The rows of a group lie close to one hidden flat surface of 13 dimensions, which may be shifted away from zero. Surfaces can cross.
In the rows, zero is written as 128.
Known rows, each followed by its group:
[114 145 124 123 147 147 105 135 128 119 127 136 129 114 114 109 129 102
 100] : seza
[128 111  82 132 174 162 129 139 118 108 123 186 118 145 121 120 168 128
 145] : kures
[128 150 183  96 100  87 155 174 187 113 180 152 100  92 152 160 144 119
 141] : kures
[ 91  98 161 138 167 119 161 147  96 108 157 122 168 138  81 158 165 143
 145] : seza
[132 111 113 111 167 151 146 139 113 101 112 133 170 147 119 105 135 167
 157] : par
[130  80 120 139 114 172 113 158 181  78 115 133  99  97 105 124 101 131
 106] : par
[110 144 144 138 126 119 151 124 109 139 116 105 126 151 117 135  88  97
 110] : seza
[129 154 147 136 105  82 121 125 127 183 156 145 133 140 101 159  71 141
 130] : kures
[120 125 144 160 121 105  89  69 148  60  95  91 146 118  93 114 162 121
  97] : kures
[147 128  98 167 121 154 119  90 152 140 134 132 132 140 146 157 117 149
  94] : par
[136 136  86 121 186 156 159 110 160  77 133 152  78 142 174 166 126 146
 126] : neve
[ 95 117 100  80 140 145 118 115 134 141 127 181 192 149 145 117  95  93
 116] : kures
[133 110 181 138 144 142 154 131  95 128 130  84 132 113  90 136 121  93
 144] : seza
[126 146 155  92 152 123 124 105 160 139 148 137 101  93 149 117 108 104
 108] : neve
[148 151  88 136 102 117 134 133 166 130 112 149 101 110 129 121 125 176
  76] : par
[114 171 133  71 134 134  92 129 109 146 163 145 168 121 157 136 105 121
 140] : seza
[153 112 128  97 187 183 121 120 133 125 107  95 104 116 185  42 140 107
 161] : par
[189 134  96 137 136 131 134 137 116 119 141 145 106  88  94 189 142 123
 191] : seza
[157 136 131 157 172 118  97 130 128 252 172  72  99 103 119  82 103 136
 152] : seza
[162  98 120 140  87 165 122 132 147 188 136 133  98 133 172 125 105 116
 141] : kures
[131  92 121 176 151 155 153  94 144 102 110 119 169 175 123 132 133 154
 117] : kures
[131 157 121 184 153 101 132 127 155 135 118 172  64 163  93 113 119  96
 114] : seza
[113 165  98 137 205 141 140 174 109 143 176 144 129 123 106 150 150 163
 137] : kures
[108  79 149 142 130 149 156 137 130 145 136  53 162 113 127 134 114 111
 121] : neve
[119 105  95 128 150 160 145 153 147 104 105 144 128 124 116 103 128 124
 110] : par
[175 128 150 151 107  97 131  66 152 143 137  92  96 108 143 178 100  91
 159] : neve
[145 140 183 136 136 148  85 102 163 115 137 119  97 102 133 103 122  60
 123] : neve
[110 123 108  85 169 123 145 173 140 103 117 161 104 100  95 102  99 127
 134] : par
[124 165 133 126 161 102 154 117 126 155 112 103 106 139 160  59 171  93
 111] : par
[162 114 102 159 102 133 127 125 127 173 138 107 133 103 114 146 132 179
 114] : neve
[138 113 226  73  91  87 141  76 116 125 108 134 120 126 139  93 114 192
 133] : seza
[150 132 106 116 125 179 127 142 139 174 164 104 193 109 169 150 103 135
 119] : par
[ 61  95 173 103 139 120 114 134 110 128 169 107 143 154 158 144 137 143
 149] : kures
[146 134 126 119 110  92 159 124 110 150 120 169 116 125 102 134 130 155
 126] : neve
[133 138 139 116 106  91 157 100 162 135 104  95 119  90 126 117 102 123
  72] : kures
[141 123 144 115 147 136 151 105 140 122 107 113 137 131 151  87 126 130
 117] : par
[167 107 102 154  89 149 153 146 181 124 123 145 118 101 135 130 157 151
  90] : par
[104  79 121 150 137 160  34 128 123  82 117 123 121 147  93 106 115 180
 153] : kures
[153 142 121 126 148 161 109 145 183 144 142 129 132  82 121  97 101 138
  94] : par
[131 165 120 122 157 131 121 136 141 154 155 131 138 118 130 135 103 116
 127] : kures
[ 90 133 109 113 125  89 115 137 104 130 138 154 131 171 138 151 120 143
 164] : seza
[114 123  74 142 124 103 128  89 118 152  79 144 127 147 130  91 138  88
  90] : seza
[104 112 130 134 144 116 121 118  78 159 144 121 127 161 112 142 123 213
 132] : kures
[138 122 143 122 142 141 161 129 104 139 125 142 109 156 137 120 117 130
 148] : neve
[115 123 137 102 109 119 129 114 166 120 122 163 112 102 131 124 123 102
  80] : par
[138  86 145  99 146 139 174 132 146 120 117 112 102 109 166 100 149 119
 148] : par
[101 127 153 115 137 137  97 151  99  98 125 156 102 160 127 111 136  90
 172] : neve
[143 117 104 116 130 175 143 158  78  84  86 139 116 155 126 131 112  84
 192] : neve
[ 84 129 138 106 153 122 100 119 124 114 138 102 126 131 143 130 111  47
 143] : neve
[143 142 120 124 114 126 147 156 161 153 127 129 115 125 137 120  80 118
 121] : seza
[ 64 130 203 168 155  97 144 119 115 104 154 123 146 203 115 149 148  91
 139] : neve
[155 121 134 145 130 108 156  89  56 173 131 112 112 156 132 164 135 152
 175] : kures
[149 138 123 131  84 135 123 137 150 107  96 132 131 119 124 109 114 106
 107] : par
[152 113 134 159 150 103 180 144 127 114 117 134 113 143  85 140 141 116
 168] : par
[101 130 120 167 117 142  83  96  55 103  90  76 113 154 105 142 132  85
 126] : seza
[118 153  86 118 109 105  73 133 122 186 144 137 144 149 155 129 115 120
 149] : seza
[135 144 123 117 103 114 123 139 109 146 128 118 130 117 120 143 106 114
 133] : seza
[119 149 111 127 169 140  83  94 113 155 133 121 142 141 120 110  88 166
 118] : kures
[ 87 103 151 140 160 111 154 130 146 126 144 116  97 143 132 128 131  98
 123] : neve
[119 143 173 119  96 105  85 158 179 140 177 124 105 104 133 144 104 133
 131] : kures
[146 152 153 130 128 132 131  84 128 125 136 144 164 174 160 156 107 125
 150] : seza
[115 112 159 123 138 126 130 112 117 123 122 123 134 118 108 121 128  83
 129] : neve
[126  98 114 120 126 140  88 104  89 146 105 138 154 106  94  91 160 138
 117] : neve
[138 138 148 129 135 145 138 140 119 140 124 150 108 142 123 104 118 108
 135] : neve

New rows, each followed by its group:
[124  94 136 170 102 151 168 126 126 124 101  94 185 141 115 128 137  55
 105] : seza
[131 145 128 157 142 118 139 125 167  90 120  99 142  98 104 126 149 111
  87] : kures
[107 118 107 121 119 128 144 169 154  92 100 167 116 111  92 116 124 101
 100] : par
[139 133 142 122 148 162 112 137 142 126 126 141 154 120 132  77 159  80
 135] : par
[125 137 151 122 104 103 104 149 138 140 166 118 122  86 108 171 119  71
 152] : neve
[119 115 145 154 116  88 149 156 166 101 116  93  42 114 114 114 132 150
 110] : par
[109 113  70 143 128 107 137 162 111 143 145 127 191 115  97 170 163 128
 133] : seza
[102 118 171 132 107 105 152 118 102  93  99 109 148 166 121 122 137  80
 146] : par
[145 111 157 121  97 106 130 100 125 150 125 132 156 145 140 124 132 130
 150] : seza
[100 115 113  86 117  99 111 119  93 128 110 145 140 114 101 122 113 182
 111] : kures
[152 183  95 137 177 145 125 119 160  79 131 179  72 146 125 150 100 168
 122] : seza
[129 129 127 136 114 116 135 141 158 117 128 135 131 110 114 139 142  96
 119] : kures
[ 92 116 100 116 143 115 132 160 132 120 135 179 156 114  95 125 167 105
 113] : seza
[140 141 132 111 119 139 144 162 120 134 146 137 143 105 118 159 109 107
 143] : neve
[113 127 163 119 114 116 123 176 151 110 150 177 140 102  89 120 153 136
 118] : seza
[144 134 136 148 122 178 114 196 144 162 190 102 152  93 124 157 119 141
 125] : neve
[132 113 121 156 130 114 162 141 110 120 104 114  91 154 126 133 138  78
 169] : par
[ 97 135  84  80 136 148 110 135  79 104 118 100 148 101 128 146 110 144
 116] : seza
[151 160 111 139 116  75 182 116  93 146  85  76  98 169 139 138  81 135
 157] : par
[119 130 134 170 141 105 140 113 164 149 125 130 107 198 152 102  98 164
 112] : seza
[113 103 101 118 169 152 140 134  72 158 134 155 137 133 111 127 154 142
 141] : neve
[169 143 145 128  64 175 106 195 167  86 124 154  98 103 128 140 102  75
 153] : seza
[177 115 116 129 127  94 144  59 104 167  88 145 104 112 111 107 142  86
 151] : seza
[154 130 147 118 112 157 123 140 165 129 135 141 153  85 119  97 140 139
  95] : seza
[ 81  87 166 148 122 108 157 175 107 164 128  84  99 172 137 110 105  79
 163] : neve
[105 115 132 139 140 142 117 134 133 138 157  86 153 112 139 152 127 110
 124] : neve
[151 127 121 157 146 157 177 127 131 118 146 114 155 120 118 186 125 127
 121] : neve
[113 105 116 138  90 142 131 171 166 113 107 120 119 136 136  98 109 149
 100] : seza
[163 175 159 139 120 105 147 100 150 113 127 142  80 153 148 162  93  89
 155] : neve
[144 138 140 137 174  97 157  79 104 125 134 158 142 118  79 147 164 133
 127] : seza
[145 109 120 144  93 171  97 170 145 121 131 102 133 132 149 129 118 125
 154] : seza
[107 155 151 148 134 135 105 113 184 103 140 110 146 108 120 117 132 112
  56] : neve
[170 118 134 138 141 150 140 103 125 126 111 119 131 138 113 145  59 109
 173] : par
[142 144 147 121 137 148 154 125 134  94 133 127 138 126 132 156 109 100
 131] : neve
[117 143 154 108 143  97 128 118 100 169 167 120 180  95  98 141 144 145
 124] : seza
[111 108 168  89 129 100 143 130  98 125 122 134 112 107 101 113 127 134
 144] : seza
[155  96  90 151 141 141 133  64 131 125 111  96 131 122 145 143 139 176
 110] : neve
[139 149 114 134 108 111 102 166 128 139 157 171 115  98  90 160 142 121
 135] : neve
[155 137 126 145 134 112 147  91 129 139 101 146 100 128 106 111 123  96
 117] : seza
[136 138 101 147 159 123 120 148 167 160 158 156 115 156 142 119 120 135
 149] : seza
[143 132 139 183 128 137 165 140 133 132 102 141 105 154  94 109 127  92
 114] : neve
[ 95 113 107 144 155 155 112 138 120 119 132  95 128 110 129 104 180 151
  87] : kures
[ 69 108  88 152 128 139  80 186  95 143 151  81 154 174 146 159 114 122
 171] : seza
[109 122 123  71 168 152 175 169 160 146 156 101 118  89 181 118  99 112
 115] : kures
[112  73 164 113 124 139 140 142 108 123 127 100 142 110 118 120 131 120
 149] : neve
[113 123 160 112 106 107 149 173 108 102 146 141 145 114  87 171 129 115
 158] : seza
[135 122 139 121 132 138 126  96 153 126 129 166 129 115 134 115 139 104
  99] : par
[136 154 134 147 169 177 137 111 108  88 133 123 139 180 161 163 118 117
 156] : neve
[131 156 165 138  85  92 110  94 153 104 108 146 137 133 100 126 111 136
  87] : par
[189 145 122 179 117 175 134 118 129 125 110 114 150 116  98 137 117  88
 121] : neve
[108  87 146 145 160 111 179 116 118 109 152 112 127 142 124 191 145 134
 150] : neve
[139 130  84 133 136 128  75  91 115 175 135 131 154 155 168 117 143 125
 161] : seza
[ 88 100  93 142 134 128 131 145 140 104 115 147  62 129 122 137 129  85
 113] : par
[119 168 185 148 105 134  82 164 131 134 153 102  97 124 103 119  90 146
 112] : seza
[116 145 121 151 112 123 131 118 152 133 105 124 148 144 129 101 113 146
  54] : seza
[126  90 150 140 133 113 139  88 142 104  92 175 110 168 130  92 160 142
 126] : seza
[173 129 150 131 115 123 111 175 140 119 159 132  66 108 104 167  91 136
 215] : kures
[ 89 125 130 104 108 115  82 114  91 182 137  86 127 112 146 114 112 131
 102] : kures
[137 143 143 159 121 130 113 155 159 118 146 161 106 105  90 128 146 106
 105] : neve
[144 172  65  84 139 124  89 118 143 146 109 182 152 101  90 103  48 168
  92] : kures
[ 94 148 124  91 140 130 118 138 107 142 131 118 129 152 155 126  77 115
 135] : seza
[109 107 140 136 125 156 109 145 132  93 106 121  81 148 139  99 110 128
 133] : seza
[152 104 190 182  85 125  95 108 116 140 120  86 126 141 105 110 143 138
 139] : seza
[115 118  69 110 133  99 125 117 108 102 112 175 129 139 119 149 159 147
 144] : seza
[121 107 133 147  98 125 181 181 150  83 101 118  99 125  93 139 103 151
 104] : seza
